The rows are grouped in 4 different ways at once. Each group adds its own fixed numbers to the row, and there is some noise. The rows also spread widely along 13 directions, which tell nothing about the answers.
In the rows, 128 means zero.
Some rows, each with its group in each grouping after it:
[122 143 116 124 169  90 115 113 174 142 140 130 102 137 138 147  78  99
 111 136 104 145 115 115 132 122 104 112 124 126] : E z_286 z_274 T
[107 110 128 139 129 106 134 109 105 110 141 127 164 138  84 130 119 140
 115  86 115 159 161 166 177 211 145  93 155 116] : S z_286 z_274 Z
[159 112 127 176  83 147 109  95 129 113  96 149  82 108 144 143 145  97
 141 114 136 112 105  68 100 144 108 157 101 136] : J z_756 z_275 X
[127 142 138 234 187  78 105  88 138  94 159 127  78 117 154 127 112  80
 120 160 118 119 122  88 110 144 139 111 157 140] : Y z_528 z_729 Z
[152 108 147 122 120 166 126 142 100 140  99 113 153 136 133 124 144 129
 134 131 147 126 132 135 113 120 158 173 120 122] : Y z_756 z_275 X
[ 73 110 104 131 171  86 137 104 136 115 145 142 139  91 127 112 116 148
 110 120 113 128 129 115 120 105 126 100 131 151] : S z_295 z_729 D
[124 130 112  81 140 152 107 159 118 128  95 144 159 155  63 135 150 154
  94  78 112 180 135 117 149 193 127 197 119 114] : B z_528 z_540 D
[ 95 136 147 157 143 142 107 128  92 154 123 126 148 152 103 107 178 123
 126 123 138 156 116 107 127 155 133 176 131 138] : J z_635 z_328 T
[136 113 172 164 117 104 162  74 153 152 121 139 124 108 190 135 117 100
 156 116 144  83 111 120  86  65  92 146 136 118] : E z_635 z_328 X
[153 145 145 135  77 158 148  93  99 152 111 124 122  87 124 132 126 167
 147 118 153 113 115 131 124 103 127 138 143 120] : B z_295 z_540 T
[139 116 132 125 147 126 133 144 116 127 127 115 136 123 135 118 104 114
 130 128 119 138 120 145 145 134 151 106 112 126] : B z_295 z_274 T
[152 174 100 117  53 191  92  93 106 138 106 128  69  92 110 137 163 195
 135 179 164 133 130  90 114  96 128 141 126 158] : S z_528 z_274 X
[ 83 158 110 142 167  80  71 123 192 110 165 159 115 178 127 116 124 104
 104 192 151 152 148 136 154  92 117 115 133 113] : B z_286 z_328 T
[142 140 128 111 149 142 126 126 116 136  99 131 103 119 119 141 118 157
 120 132 125 145 107 111 117  97 128 160 123 158] : J z_286 z_274 Z
[131  81 127 158 212 130 141 158 127  80  90 143 138 112 151 118 102  95
 106  80 123 123  99 100  82 113 162 178 125 138] : B z_295 z_540 T
[126 150 146 165 115 124 120  96 110 126 124 144 124 125 111 103 139 119
 130 123 145 177 121 151 164 129 147  91 112 116] : E z_635 z_540 X
[100 167 128 156 175  91 105 103  98 192 186  66  91 110 127 112 108 114
 115 207  75 153 103 101 139 145 152  63 110 139] : B z_635 z_275 D
[120 105 152  91 209  97 167 151 121 165 129  89 147 119 140 149  83 151
 118 115  87  94 120 124  86 103 142 168 171 142] : B z_286 z_729 X
[164 134 160  79 126 130 141 164  99 146  91 121 155 172  81 130 142 127
 138  94 114 174 121 174 188 184 129 132 102 135] : E z_528 z_274 T
[135 144 111 129 178 146 102 175 131 128 125 118 107 144 148 120 118 144
 113 161 138 115 139 118  94  70 161 174 160 131] : J z_635 z_274 D
[123 122 119 142 121 128 109 106  99 109 102 148 106 106  90 120 151 142
 117 125 125 161 110 100 141 159 136 125 102 154] : B z_286 z_540 D
[152 111 119 135  60 147 101  87 122 123 111 145 120 137  93 154 149 135
 119 114 139 119 149  98 137 217  98 174 138 113] : S z_295 z_328 D
[152 117 110 124 135 112 137 189 132  97 119 139  90 110 131 132 157 136
 144  98  78 115 108  84 128 153 106  97 102 161] : Y z_528 z_729 Z
[136 101 159  76 134 105 166 135 105 143  87 120 153 141  84 152 133 169
 126  84 108 104 119 136 122 161 108 172 162 160] : Y z_286 z_540 T
[123 124 139 120 174 108 157 137 137 153 122 132 154 120 146 135 100 134
 127  77  98 131 120 131 120 108 112 151 137 122] : Y z_295 z_274 D
[140 167 152 142 174 114 128  79 129 181 101 131  72 104 127 141  98 100
 116 130  95 180  49  70 119 106  88 155  75 157] : B z_635 z_328 T
[143 134 110 107 107 143 133 128 133 146 137 121 112  93 141 132 108 146
 138 138 125 127 119 119 129 103 119 100 114 128] : S z_286 z_729 T
[122 140 143 124  87 132 117  66 159 137 128 162 159 123 149 108 129 113
 134 150 174 162 136 161 155  80 109 124  84  92] : Y z_528 z_540 D
[163 106 127  99 152 139 134 133 109 167 137  67 133 118 128 151  76 109
 110 145  83 118 129 115 116 192 152 134 130 105] : E z_528 z_275 D
[110 115 109 178 139  97 128 136 137 119 156 112  91 108 167 120 142 113
 146 145 110  69 117  82  83 116 119  94 149 153] : S z_635 z_275 T
[206  84 114  73  82 208 121 199  92 123  75 108 109 115 146 123 153 142
 142 147 142  94 118 107  91 121 162 169  90 135] : E z_635 z_540 D
[115  61 131 132 114 144 151 163  92 134 125 106 154  95 172 101 179 111
 166 113 119  86 107  91  83 135 133 127  98 161] : S z_635 z_729 T
[121 113 128 137 169  93 128 151 121 127 145 111 108 105 144 118 120 114
 132 146  87 120 107 100 124 131 143  85 104 152] : B z_295 z_729 X
[126 107 144 117  82 166 109 104 110 154 129 102 153 121 150 122 160 132
 142 177 166  97 142 114  93 121 146 169 124 118] : B z_528 z_540 X
[121 124 150 151 146 107 130 108 119 176 143 105 130 120 165 129 123  91
 147 138 105 123 107 105 117 132 117 124 106 132] : E z_295 z_274 D
[124 152 152 168 107 130 129  88  95 157 120 125 131 133  92 132 148 137
 130  94 134 142 122 123 135 176 123 153 165 117] : E z_635 z_540 T
[141 143 116 122 112 164  92 136 100 140 134 109 118 135  94 130 138 152
 113 156 137 150 142 126 141 157 158 131 126 123] : S z_756 z_540 Z
[129 140 138 116 136 124 130 132 122 121 129 127 138 136 111 123 131 157
 122 136 139 127 142 153 140 113 142 132 147 122] : B z_528 z_540 Z

New rows, each followed by its group in each grouping:
[180 174 103 120 118 181 139 121 124 154  96 123  61  60 145 153  90 189
 127 126 130 116  93  82  85  51 118 156 140 143] : Y z_295 z_274 T
[228 155 148 130  71 155 161  98 122 119  75 145  74 104 117 176 102 186
 142  98 157  72 142 138 117 103  98 180 192 119] : S z_528 z_328 D
[147 102 130  91  97 151 109 110 145 119 100 154 157 157 116 136 126 105
 116 116 146 170 132 140 153 160 116 162  77 109] : S z_286 z_540 Z
[104 118 123 145 137  82 117 110 164 122 159 129 126 135 152 128 112 100
 127 149 119 109 134 123 132 135 109  91 132 129] : Y z_295 z_274 T
[148  84 162  88 115 149 167  69  98 167  98  90 170 107 113 161  94 140
 118 105 130 101 127 127 101 178 119 189 151 124] : S z_528 z_328 T
[144  77  79 154 132 163 104 141 116  56 121 137 128  97 129 117 108 126
  99 127 152 123 163 118 109 162 189 135 151 101] : E z_286 z_729 D
[170 139 125  88 144 115 141 114 173 131  96 138  91 134 127 172  66 158
 102 107 111 105 129 119 100  99  94 178 169 130] : Y z_635 z_274 X
[168 136 157 132 115 145 147 126  95 150 123 113 146 127 101 136  83 123
 131  90 122 159 127 167 172 178 148 110 135  84] : J z_286 z_540 T
[137 114 115  51 119 130 149 146 126 126 127 112 147 111 107 135 110 188
 116 133 119 112 150 156 139 119 135 117 141 128] : B z_528 z_729 Z
[126 110 124 140 127 148 118 149 103 133 142 116 149 106 146  98 134 111
 135 141 126 144 124 129 139 136 166 100  87 106] : B z_295 z_540 D
[102 105 107 105 110 122  98 125 135 126 141 125 129 143  96 140 142 141
 110 150 125 110 144  99 124 181 114 139 145 133] : J z_286 z_328 T
[128  86 128 116  97 110 118 114 129 120 134 129 142 129 135 122 140 108
 139 154 135 114 142 132 138 158 126 111 110 125] : E z_286 z_729 D
[116 116 141  70 172 106 142 156 125 153 137  91 160 145 130 122 100 151
 122 162 122 106 137 168 129  92 152 128 146 143] : B z_295 z_274 T
[145 167 132 148  71 124 114  98 129 132 129 149 103 136 111 135 149 147
 145 125 141 147 137 143 173 136 104 102 128 122] : E z_295 z_274 Z
[ 68 134 135 125 161  70 118 108 140 175 172  98 129 130 126 133 138 114
 126 155  85 115 110  82 113 160  96 111 128 151] : B z_528 z_540 T
[116 103 123 132 129 112 114 122 127 120 126 123 120 128 136 115 146 105
 123 152 115 130 115 104 122 141 132 114  93 145] : B z_635 z_275 X
[110  78 129 179 101 104 162  34 131  95 127 151 158  68 136 131  98 102
 119  61 132 118 135 122 120 184 118 103 139  95] : E z_528 z_540 D
[133  69 136 120  83 148 115  92 130 143 138 111 156 112 166 127 127  82
 137 160 140 112 131 110 116 163 129 121  74 108] : S z_295 z_328 X
[136 105 151 134 126  98 111 117 126 124 106 130 102 151 110 149 168 100
 130 131 101 115 109  72 120 204  96 160 107 163] : B z_528 z_328 X
[124  74 147  96  60 110 156  74 115 111 112 135 155  98 126 115 140 142
 148 146 156  99 131 162 142 129 120  81 108 147] : Y z_286 z_540 T
[156  95 146  69 112 168 132 170  54 164 113  73 173 143  87 109 145 137
 131 141 120 154 129 161 157 200 177 133 106 129] : E z_635 z_729 T
[151 130 146 168 133 113 141 136 119  83 110 164 134 129 122 111 124 133
 133  93 151 127 142 172 158 114 149 121 148 107] : B z_295 z_540 D
[166 171 146 168 224 122 131 188 111 121 126 124 102 137 125 119  95 122
 117 120 108 162 119 147 150 105 173 128 144 110] : B z_528 z_328 D
[181 140 147 115  96 170 128 210 119 136  96 139 142 179 121 130 164 134
 153  77 141 124 134 149 141 138 122 188 137  95] : B z_635 z_540 T
[101 132 133 163 114  95 139  82 163 129 147 148 106  94 178 128 151 131
 155 147 143  81 119  99  95  58  85 108 132 140] : E z_528 z_328 Z
[139 118 151 166  92 140 118  97 123 165 146 117 147 122 174 127 139  99
 157 144 149  99 136 113 112 128 118 167 128  93] : B z_295 z_729 D
[139 157 142 188 233  70 129 178 171 131 177 103 117 175 169 136  70  66
 126 126  94 102 140 145 123 121 143 110 187  84] : E z_528 z_275 T
[151 131 120 180 125 107 126 162 159  87 138 161 102 134 144 131 132 115
 143  98 124  96 136 116 135 135 108 110 156 109] : Y z_295 z_328 T
[113 118 118  81 133 113 120 169 160 109 106 153 136 161 140 106 158 137
 136 147 154 119 130 152 128  54 117 131 110 156] : E z_635 z_274 T
[122 178 156 107 134  83 113  81 149 127 132 153 150 188  75 114  96 144
 103 160 172 180 163 225 209 104 129 123 159 101] : B z_635 z_729 T
[148 169 107 172 114 115  88 182 155  78 120 181  81 176 103 137 174 138
 135  85 124 137 146 112 159 156 105 140 154 123] : B z_295 z_274 X
[143 105 125  89 134 145 127 135 119 129 105 115 129 111 134 122 120 117
 123 144 118 154 112 124 130 132 149 108  74 144] : E z_528 z_274 X
[115 145 137 133 127 115 119 128 144 143 151 133 145 143 126 117 138 115
 134 138 130 149 133 141 159 136 115 103 115 107] : Y z_528 z_328 T
[102 105 106 102 112 114  94 132 163 113 153 132 144 150 125 123 139 128
 112 167 138 117 159 133 133 136 126 112 119 118] : Y z_756 z_540 Z
[108 124  94 133  82 127  88 100 178 106 149 160 120 123 132 123 140 102
 120 146 142 145 137 100 148 153  95 103  90 101] : B z_528 z_328 T
[158 177 129  94 128 184 104 142 103 152 112 113 137 154  80 131 116 198
 103 170 182 141 160 173 140  88 173 191 189 102] : E z_295 z_328 T
[ 87 110 152  93 138  99 161 101  78 160 131  99 147  77 114 102 143 166
 138 157 113 119 105 135 129 104 142  75 104 178] : J z_528 z_540 D
[104 164 121  73 153 102 132 165 165 131 120 155 134 155  99 135 146 192
 119 105 118 127 137 141 135  73  94 155 151 140] : B z_528 z_540 Z
[112 119  86 176 131 127 125 112 133  75 128 153 117 106  99 124 111 135
  99  69 122 139 139 110 129 174 135 114 165 106] : J z_635 z_275 T
[143 104 152  66 137  80 143 137 131 145 128 107 140 157 117 143 121 137
 134 154 106  88 146 151 140 150 108 132 138 153] : S z_528 z_729 D
[124 138 153 152 106  66 149  83 161 106 122 179 137 139 112 134 127 117
 138  70 126 133 138 159 177 148  78 106 136 106] : B z_528 z_540 D
[136  93 154  97 185 115 128 125 123 139 113 107 170 165 107 121  75  73
  91 126 116 173 117 163 148 179 160 141 100 110] : E z_635 z_540 T
[ 94 111 130 125 118 116 119 124 128 137 129 133 151 137 112 124 158 129
 129 114 133 119 128 116 124 148 115 143 130 133] : B z_756 z_540 T
[167 111 155  96 138 100 154 157 136 116 132 103 133 139 144 126  93 129
 138 167 135  76 144 184 138 105 149  88 150 126] : Y z_528 z_540 T
[131 128 144 112  90 118 147 112 135 123 104 155 132 122 137 121 150 154
 156 120 157 123 128 162 148  65 106 115 110 145] : B z_756 z_274 Z
[125  95 106  91  64 123 119 121 163  92 130 162 136 118 142 109 139 131
 142 154 164 103 143 147 149  98 107  90  93 128] : J z_295 z_729 T
[142 141 119 106  60 162 148 154  82 123 106 130 116  85  95 117 188 211
 157 111 138 107 122 124 132 121 127 101 140 157] : Y z_528 z_540 T
[145 141  92  74 110 133  75 210 182 108 114 161 105 201 114 147 170 142
 127 130 125 130 153 115 140 131  99 160 123 129] : E z_286 z_274 X
[113  96 114  97 147 112 109 180 131 107 141 123 140 152 122 110 157 130
 122 165 119 118 141 135 142 139 148 101 106 142] : E z_295 z_328 Z
[119  76 151 120 107 122 158  61 120 123  89 138 163 105 128 137 117 126
 126  89 149 121 130 141 112 133 124 148 128 138] : E z_756 z_274 X
[106 112 114 103 195 110 117 198 128  97 113 136 145 160 106 109 168 130
 112 118  96 155 121 121 134 140 143 140 101 163] : Y z_528 z_275 Z
[153 115 132 114  99  79 110 158 166  90 127 156  85 153 148 125 155 111
 156 172 127  87 128 126 147 106 101  87  94 159] : B z_295 z_729 X
[139 144 131 137 158  86 137 127 142 152 124 135  88 122 137 133 113 101
 130 109  73 146  85  98 138 128  91 112  88 141] : B z_635 z_275 D
[140 105 131 123  71 153 120  75  81 141 124  92 126 105 114 125 142 145
 125 175 140 118 130 119 124 169 147 129 118 136] : B z_635 z_275 Z
[169 158 137 161  78 133 110 109 123 106 128 148  77 116 133 118 143 134
 151 181 165 114 137 140 157  99 128  90 121 124] : J z_528 z_328 D
[123 129 128 165 189  74 116 120 187 121 160 142 115 144 165 133  71  55
 119 127 110 141 119 123 135 121 112 102 122 101] : E z_286 z_729 T
[133  79 102 167 120 149 123 167  99  76 113 122 115 103 132 120 167 136
 134 113 134  82 142  97  87 150 172 122 153 144] : E z_756 z_275 X
[130  44 132 122 113 152 129 124  79 108 121  92 165  97 147 108 132 118
 129 166 147  86 145 128  95 161 191 134 126 128] : B z_286 z_540 D
[147 107 131  91 140 136 131 119 136 125 105 139 139 121 138 115 102 105
 114 134 134 169 110 148 144 103 136 126  69 126] : E z_635 z_729 Z
[154  63 134 108 141 142 122 172 119 104 110 110 155 152 144 109 123  72
 124 139 133 119 126 141 118 166 168 135  93 120] : E z_635 z_540 T
[121 116 163 162 150  84 171 104 112 144 117 119 116 110 138 135 125 128
 146  91 109  85 100 110  96 122 104 131 161 164] : S z_635 z_540 T
[158  36 126  97 168 111 118 191 117  93 122  95 143 146 147 116 111  64
 117 164  98  95 129 124 119 194 179 107  82 139] : E z_295 z_540 D
[ 85 126 113 169 138 125 154  77 147 165 174 115 155  71 157 139  83 138
 119  87 120 103 135 104  90 118 116 123 181  75] : E z_295 z_328 T
[134 153 156 121 146 121 116  95 122 134 118 119 119 133 142 107 117 129
 130 207 172 145 131 173 141  51 166 107 115 146] : E z_528 z_274 X
[ 95 141 146 171 211  47 164 182 128 149 175 107 138 141 138 120 119 104
 150  83  60 120 115 144 148 143 129  51 158 125] : E z_286 z_275 T
[159 137 119 140  74 129 113 158 118  93 151 123 103 137 117 121 143 163
 147 172 154  93 170 171 160 130 162  61 168 111] : E z_286 z_540 Z
[131 141 143  93 184 102 120 160 129 170 127  94 120 172 110 158 112 137
 118 142  94 116 120 116 117 144 119 178 162 150] : B z_286 z_274 T
[176 105 109  45  82 155 148 156 107 106  79 137 121 100  88 139 131 190
 123 104 120 120 134 136 147 146 126 139 113 144] : B z_528 z_729 D
[115  55 161 115 141  88 154 142 123 112 117 129 176 139 142 108 132  74
 145 106 116 107 111 143 138 163 128 105  83 142] : J z_295 z_540 T
[148 139 133  91  96 157 116 143  98 146 108 121 115 130 112 117 169 167
 138 164 142 135 119 126 134 104 133 154 107 155] : B z_635 z_729 Z
[122 137 115  76  50 132 151  84 174 179 166 109 158 110 155 151 100 167
 147 138 144  72 164 155 124  89  78 109 161  79] : S z_528 z_275 T
[128 111 159 188 159 119 119 121  94 135 111 137 124 113 160 103 163  67
 152 125 119 155  81  87 122 136 135 150  63 155] : B z_295 z_729 D
[153 134 114 138  86 180 109 139 107 122 112 143 145 128 102 127 149 156
 122  95 147 145 150 126 138 167 141 170 141  88] : Y z_295 z_540 D
[134 166 166 184 164 152 145 159  97 181 131 108 129 119 161 122 148 139
 162 116 148 106 114 127  93  55 146 167 172 118] : E z_756 z_328 T
[124 129 154  91 137  88 147 114 150 140 120 139 157 151 128 131 115 131
 132 118 127 131 140 172 159 107 104 133 126 124] : B z_528 z_274 D
[129 136 126 160 138 111 126 153 170 129 160 142 126 126 174 125 110  97
 144 111 111 131 129 126 131 104 120  86 117  85] : Y z_286 z_540 X
[155 104 118  98 149 134 136 163 139 122 101 135 115 119 139 140 108 130
 123 110 111 119 117 110 108 113 124 148 110 136] : S z_286 z_540 D
[139 138 119 140  96 113 105 134 110 132 165 106  98 125 110 129 139 152
 135 184 118 106 156 132 153 168 140  72 156 119] : Y z_286 z_328 D
[163 108 169  76 171  93 131 140 114 128  90 107 122 169 114 128 100 109
 122 183 127 128 110 168 152 120 149 136 101 174] : B z_295 z_274 T
[138 166 109 137 137 148  90 133 148 132 156 131 132 160 108 125  84 135
  92 139 145 157 170 159 153 137 154 145 169  56] : J z_635 z_540 D
[ 99  82 126 114 169 106 150 131 151 125 126 136 171 120 139 126  96 103
 113  77 107 121 114 114 108 138 118 143 117 120] : J z_295 z_540 T
[124 150 166 131 117 162 125 158  22 149 108 101 149 131  82  84 215 195
 154 168 162 147 123 166 152 105 198 123 129 173] : E z_295 z_540 Z
[119 116  85  96 114 115 124 157 135 118 147 105  91  97 128 134 134 160
 130 154  97  86 129  87 111 141 120  78 135 160] : B z_528 z_274 T
[144 126 147 144 154 139 147 112  97 161 144  73 137 100 134 140  89 135
 120 134 115 101 128 117  97 156 159 140 177 111] : Y z_528 z_540 T
[150 135 149 101 116 143 144 122 100 144  85 127 150 142  82 142 143 157
 125  84 122 150 129 144 146 164 128 170 137 127] : E z_528 z_275 X
[126  95 120 125 114 149 115 141 114 110 110 134 146 123 136 111 154 116
 133 125 141 143 127 124 128 138 153 124  91 135] : E z_295 z_274 X
[120  70 130 114  60 126 142 102 119 104  98 154 139  96 139 116 176 132
 158 119 152  83 112 104 113 125  95 133  96 170] : J z_295 z_729 T
[128 151 109 136 126 132 112 130 157 134 156 133 115 131 125 144  96 144
 117 133 135 115 149 126 130 120 119 129 173  88] : J z_286 z_328 T
[134  84 139 102 131 145 178  80 105 157 115  98 168  63 149 134  90 121
 124 100  98 142  98 118 111 143 131 118  82 120] : Y z_528 z_275 Z
[145 116 150 125  91 123 135  74 113 165 139 109 145 116 132 131 104 119
 131 139 126 131 137 140 142 164 117 128 126 103] : Y z_635 z_729 D
[127 125 140 175 123 120 123 100 130  92 116 160 136 132 125 119 137 121
 130 109 161 120 147 138 130 127 132 152 154 110] : J z_528 z_540 D
[119  99  79  95  83 173  93 137 135 104 146 124 161 120 119 112 126 146
 108 163 168 128 171 142 133 145 164 121 132  88] : E z_295 z_729 T
[126 139 130 170  94 155 118  66 105 186 169  84 120  79 158 141 104 138
 134 164 137  99 136  92  90 133 141 139 164  86] : B z_286 z_540 D
[107 116 124 109 128 109 147 114 162 114 134 144 162 129 133 119  98 149
 115 113 153 105 152 171 125  82 126 126 165  97] : B z_635 z_540 T
[143  77 128 117 125 106 122 114 123  72 108 143 152 143  88 124  95 107
  97 117 139 142 156 173 171 197 159 110 121 108] : B z_756 z_540 D
[131 122 112 135 109  91 129 145 158  78  97 184  76 126 122 120 173 131
 142 108 129 111 103 103 132 102  80  99 107 173] : E z_635 z_328 T
[135 154 120 179 176  79 135 144 126 140 179  85  74 105 137 142  80 108
 131 129  62 110 116 100 137 178 134  46 159 129] : B z_528 z_274 T
[124 151  85 141 128 167  72 131 154 140 124 143 112 147 111 146 131 109
 100 102 119 178 121  65 122 182 109 187 117 104] : E z_295 z_274 T
[150 101 132  87  97 158 126 134  86 118  85 133 144 114 110 112 161 165
 133 149 158 124 130 139 132 113 149 168 106 153] : B z_295 z_729 D
[188 127 151 149 124 126 156  99 100 141 129  83 112 117 127 160  69 140
 126 132 119  81 143 151 122 157 152 130 191 102] : E z_295 z_275 Z
